There are 3 nested groupings, the coarsest first. Each group lies inside one group of the grouping before and may be the whole of it. The rows also spread widely along 9 directions, which tell nothing about the answers.
Known rows, each followed by its group in each grouping:
[  5 -15 -11 -16 -12  -5   9 -11   9   5   7  19  19  12   2  10  12  -2
 -15 -13  -4  23  -3   7   7]  Mone Sez kilov
[  9  25  20   4  11   9  14   0 -10   3 -36  -3  -7  -2 -12  11 -14  -3
  -2   7 -14 -18  18  30 -10]  Mone vos kuf
[ 10  11 -11  -8  12 -14   2  -8  18   5  16  15  21  -7   0   1   7 -10
   6   9  15  28  26   9   4]  Mone vos lesos
[ 15  -1   3  17 -17 -20   5  49   5   2  26 -15  -3  -3   7  11 -20  22
  -5  32 -17  11 -12 -23  12]  meni suz keb
[ 15   2 -15  -8   3  13   5  -2   7 -16  -8   5  -5  -3   6 -19  -1  18
 -14  14  10  -4  18   7  -3]  Mone laso lemi
[ 16 -43 -20 -28  -8   3  14 -24  -3  12 -36   6  11  16 -10 -13  -2   7
  -2  -1 -10 -23   2  51   1]  meni dov tibat
[-16  -8  31 -20 -23  11  21 -19 -15  -9 -34 -13 -20 -11  21  20   1  10
  10 -28 -35   7 -37 -31   5]  meni Revom fug
[ 14 -10 -46   3   2   7  -4 -13   1  -8  -5  -6  -6  -7   2 -25   0  25
 -34  27 -11 -18  38   8   5]  meni dov Nibez
[-12  23 -23  15 -14   5  -3 -24   7   6  11   0  -8 -27  14   1  12 -12
 -21   4 -16  23  28 -20  13]  meni Revom Duf
[ -6 -11  -7 -11 -30  14  11   0 -39   9 -16 -25 -35 -18  12  11 -23   2
  10  22 -37 -18 -14  -9  -3]  meni Revom Kenim
[ -1  -1  -7   8 -22   1  12 -16   9  10 -17   8  -1   4  10  10  -3 -17
  -9  -5 -12  20  -8  -1  22]  Mone laso sipu
[ -1  25 -15  16  14   3  -2 -31   1  -4  -5  -2   3 -27  -3  -8   6   2
 -22   2 -14   5  46  -1   0]  meni suz kuz
[ 20 -22   3 -26 -17  18  16   3  -3  -7 -46   0 -17  13  11 -22 -16  20
  17  14   6 -32 -18  27   4]  Mone sifif mazav
[ 22   8 -16   4   0  -1  -1  33   7 -14  19   0   0  -3   3  -7 -12  29
 -22  35   5   4  16  -7   2]  Mone sifif rap
[ 14  -8 -12  -7 -26  19   8  22  27   5  10  21  -1   9  -4 -31  16  22
 -27   4  18  -5   3  28  -8]  meni dov vogu
[  0   0   8 -21 -16  12   8  -4  -7   3   2   2 -14 -17  12 -11   2   3
  25   2   2   4  -7  -6 -11]  meni suz Rara
[  6  30  -4  28 -10  -2   1  26  -1  -2  21 -10 -16 -14  13  15 -14   5
 -18  29 -19  17  11 -32   6]  Mone Sez molut
[  0  18  38 -18   2  -9  15  -6   4  -3 -10  11  11  -5   9  29  -1  -4
  27 -24  -5  36 -18 -14   5]  Mone sifif rap
[ 17 -11 -12 -13  10  -7   6   9 -29   3   0 -20  -2 -17  -8  -5 -28  16
  15  38 -17 -25  18  16 -14]  meni suz kuz
[  7 -17  -2 -26   2 -13  15   7   1   1  18   9  24  12  -4  27   1   8
  -8  -6  -8  24 -10  -3  -1]  Mone vos kuf
[ 11  18  13   4  -3  17  15  10 -14  -1 -34  -8 -21  -8  -6  -5 -23   6
   1  19 -10 -25   7  21 -11]  Mone laso sipu
[  3  16 -12 -11  -4  22   2   4 -14   5  12  -1 -20 -22  -1 -18  -2  11
   0  19   3 -10  26  13 -27]  meni dov tibat
[ -5  36  15 -11   7  24  10   8 -37  -6   2 -16 -34 -28   4  13 -18   9
  10  18 -16 -10  13 -16 -32]  Mone vos kuf
[-13   4  14 -40 -19  14  19 -10 -15  18  20  29   7  -3 -10  28  12 -12
   6 -31  -1  28 -17  11 -27]  Mone sifif rap
[  6 -10   7 -42  -5  -3  12  16 -10   3  26   3   2  -9   4   2   0  18
  29   4   5  13 -14  -5 -20]  meni dov Nibez
[  1  11  33  -2  -4  -5  14 -10  18 -12 -32  -4   3  -9  15   6   8   8
   9 -20 -10  19 -12 -15  16]  meni Revom fug
[-18  15  22  -6 -10  20  20 -15 -27   8 -11  -2 -13 -11 -14  32   4   5
 -30 -33 -45   1  -4   0 -25]  meni dov tibat
[ 25  12  17  -4   8  -1   6  16  21  -4 -23   4   3  -3   2 -25  -2  15
  22  14  17  -4  11  26   1]  meni dov tibat
[  6  10   5  22  18 -15   7 -28  -3  -4 -37 -16  10 -13  -5  12 -11   2
 -13  -1 -38  -3  26   3  16]  meni suz kuz

New rows, each followed by its group in each grouping:
[  5  19   1  -6  -5  -1   2  18  -5  -3  23   0  -6 -14  11  11 -10   7
  10  18   0  23   1 -23  -2]  Mone sifif rap
[ 14 -15   4 -32  15  -2  11   5  -2 -29   0  -5   4  -1  10  -3  -2  37
   2   7   0   3  -6 -18  -6]  Mone vos lesos
[-10  -9 -30 -29 -13  10   2 -28 -27  14  28   2  -7 -26   2  -1   3  -9
   6   8 -11   7  18  -2 -21]  meni suz Rara
[ 19  30   7  -6  19  19  -2  13   4 -24   0  -4 -13 -29   0 -42   4  35
   1  25  20 -19  40   7 -25]  meni suz Rara
[ -2  10   6  -1 -18  16  14   1 -11   5 -15   6 -12   2  -3  16  -7   4
 -20  -5 -20  -2  -5   6  -4]  Mone sifif rap
[ -4 -12  -6  -2 -28  -2   9 -23  -9  13 -24   0 -10   4  24  17 -10 -24
  15   0 -24  16 -18 -12  25]  Mone Sez kilov
[ 12  11   8   6  -9 -11   8  13  30  -7   5  12  13   7  13   9   4  10
  -9  -4   6  33  -9 -15  24]  Mone sifif mazav
[  0  42   6  11   4  -1   6   9   2  14  20   9   3 -13  -8  21   0 -18
  -6   7  -2  25  24   6 -10]  Mone vos kuf
[ 15 -27 -10 -19  -5   7  21   8 -17   2 -15   1   6  19 -23  13 -16  19
 -35   4 -21 -24  -4  37 -14]  Mone laso lemi
[ 19  -6 -13  -4   6 -19   0  17   0  -9   9 -20   8 -14   7  -2 -14  23
   2  36 -12   1  15 -12  10]  meni Revom Duf
[ -3   4  -5 -11   3  -4   7 -13 -17  13   9  -4   5 -15  -5  19  -5  -3
   2  -1 -22  12  14   3 -11]  meni dov tibat
[  3  24   3  12  -8 -16   1  31 -12  10  30 -21  -7 -27   7  22 -20   1
   9  34 -21  16   8 -24   2]  meni Revom Duf
[ 10 -21  -6 -14 -15  10  12   9 -11 -10 -18 -16 -14  -3   8  -8  -9  32
 -16  16 -23 -23  -7  -4   2]  meni Revom Duf
[  0  -5  -9 -14  -5   8   6 -11 -14  -3  -1 -13 -13 -16  14   0  -7  11
   5   7 -20   1   3 -15  -5]  meni dov vogu
[ 16 -16  13   4 -26   1  19   9  25  -2 -36  10   2  24   9  -5  -4   7
  -9  -5  -2   5 -31  10  26]  Mone laso sipu
[ 17  10  -8  25 -13   6   4  28  19  -5  -8  -5  -5  -1  -4 -17   0  27
 -43  24  -9 -16  18  13  10]  meni Revom Duf
[ -2  18  42 -14 -10   9  17  12   8 -13  -6   6 -12  -4  18  11   6  11
  18 -17   2  25 -29 -28  -2]  Mone vos lesos
[ -7   7  -6 -20 -12   7   3   5  -9  -5  31  -4 -10 -26  14  -1   5  15
   1   9  -6  17   3 -29 -12]  meni Revom Duf
[  8  -1 -10  -5  -7 -18   4 -11  15  16   0   9  13   3  16  11  -5 -27
  28  11   5  32   1   2  25]  Mone vos kuf
[-12 -19 -21 -14 -44   9  11 -28  -1  35  -7  20  -8  10  17  13   3 -43
  14  -6  -8  21 -21  11  18]  Mone vos kuf
[ 10  14  13  19 -12  -3  13  11  25  -3 -14  10   9  14   0  18   2   9
 -35 -12 -11  17  -7   1  21]  Mone sifif mazav
[ 14 -37 -20 -27   3 -14   8  -4  -2  -7  13   0  21   1   0  -6   0  26
  -5   7  -7   4   0  -1   1]  meni suz kuz
[ 21   3  -2 -12   6  -1   5  27  13  -8  13   3   7  -3  -6 -17   2  33
  -8  17  12  -3  14  13 -10]  meni dov Nibez
[  4 -20 -14 -32  -9   7   8 -10   2 -11   3   3   2  -8   9 -13  14  23
  -8  -3   1   6   0  -5  -4]  meni Revom Kenim
[ -7  31  -8  14   5   2   0 -17 -11  -1   1 -16  -9 -34   5   9  -3  -1
 -14  12 -28   7  36 -17   0]  meni Revom Duf
[ 22 -32  -1 -34  14 -19  16  26 -13 -12  17  -7  22  12 -11  20 -14  34
  -7  17 -13   1 -11   2 -10]  Mone vos lesos
[ -4  12 -10  12  -3   3   4 -25 -15   1 -25 -20 -13 -22   6   9 -10  -2
 -13  11 -37  -7  24  -7  10]  meni Revom Duf
[  0  14  -6  10  -3  -8  10 -18  14  11  -4  13  16  -2  -5  18   2 -20
 -18  -9 -10  29  14   8  12]  Mone laso sipu
[ 10   4  22 -13  -1   6  10  10  29 -24  -3   7   5   0  14 -16  18  37
  -9 -18   6  17 -10 -18   2]  meni dov vogu
[  4   0  12  -6  -4   5  16  -2 -32   2 -35 -20 -23  -6   3  18 -30  -1
  16  20 -32 -20  -7   3  -3]  Mone vos lesos
[  4 -15  -3   7 -23 -14  11   0 -15  11 -25 -25 -11  -5  12  24 -25  -4
   9  20 -42  -1 -16  -8  25]  meni Revom Kenim
[ 10  -2 -10   6 -24 -11   1  21   8  17  18  -5  -5  -6  18   1 -14  -7
  22  25  -4  19  -9 -10  16]  meni dov vogu
[ 10   1  21 -25   4 -10  17  18 -16  -3   6   1  10  -1  -6  31 -15  14
  12   0 -13  13 -16  -3 -11]  Mone sifif rap
[ 16 -14 -14  -9   3  -4   5   0 -21   3 -15 -18  -5 -12  -1 -13 -25  10
  17  34 -13 -27  16  18  -5]  meni suz kuz
[  5  20  20  -7   5  -2   7   7   9 -14   1  -4   0 -20  10  -3   7  20
   5   1  -2  14   7 -17  -2]  meni Revom Duf
[-21  12   3  -4 -20  31   9 -32 -23  -3 -27 -12 -42 -23  24   1   0   4
   0 -11 -35  -3  -5 -31  -2]  meni dov Nibez
[ 13 -22   0 -51 -11   1  12  13  23  -9  31  36  26  14   4  -9  22  25
   3 -16  34  31 -20   4  -8]  Mone sifif rap
[ 25  -5  26 -17   3  -2  15   2  30 -16 -38  15  14  18   8 -17   7  19
  12  -9  17   3 -11  19  11]  Mone Sez molut
[ -9  30  13  -2   1   7  11  -7 -13  -6  10   1  -8 -19   6  25   4   2
 -11 -11 -22  22   6 -27 -14]  Mone Sez molut
[ 17 -17  -4 -13  -1 -17   9  -6   9  -5 -15   3  18  11   8  11 -10   7
   6   5  -7  15  -7   0  23]  Mone sifif rap
[ 14   6  20  -8   0 -14   9  27  25 -12  14   8  11   5  13   5   3  15
  11   4  12  31 -16 -19  11]  Mone vos lesos
[ -6  49  16  13 -12  20   6   7   7  -1   7  10 -18 -18   9   7   6  -1
 -12  -7   2  21  11 -14  -5]  Mone sifif mazav
[ -3  25 -20   8 -18   7  -3  -1  12  13  34  22   1 -11   7   0  15 -18
 -16   4  10  34  21  -3  -1]  Mone Sez kilov
[ 14  12  12  18   2 -14   9  -9  30  -1 -35   6  11   8   8   3   0 -10
   1   0   0  18   6   8  31]  Mone vos lesos
[  2  -1   6 -19   3   3  12  11 -23  -9   3 -14 -11  -6   8  21 -17  16
   4  12 -22   3 -10 -22  -9]  Mone vos kuf
[ 10  17  22   4  -7   3  12  26  18   4  10  16   9  -2 -14  -7  11  17
 -16  -8   7   7   4  18 -12]  meni suz kuz
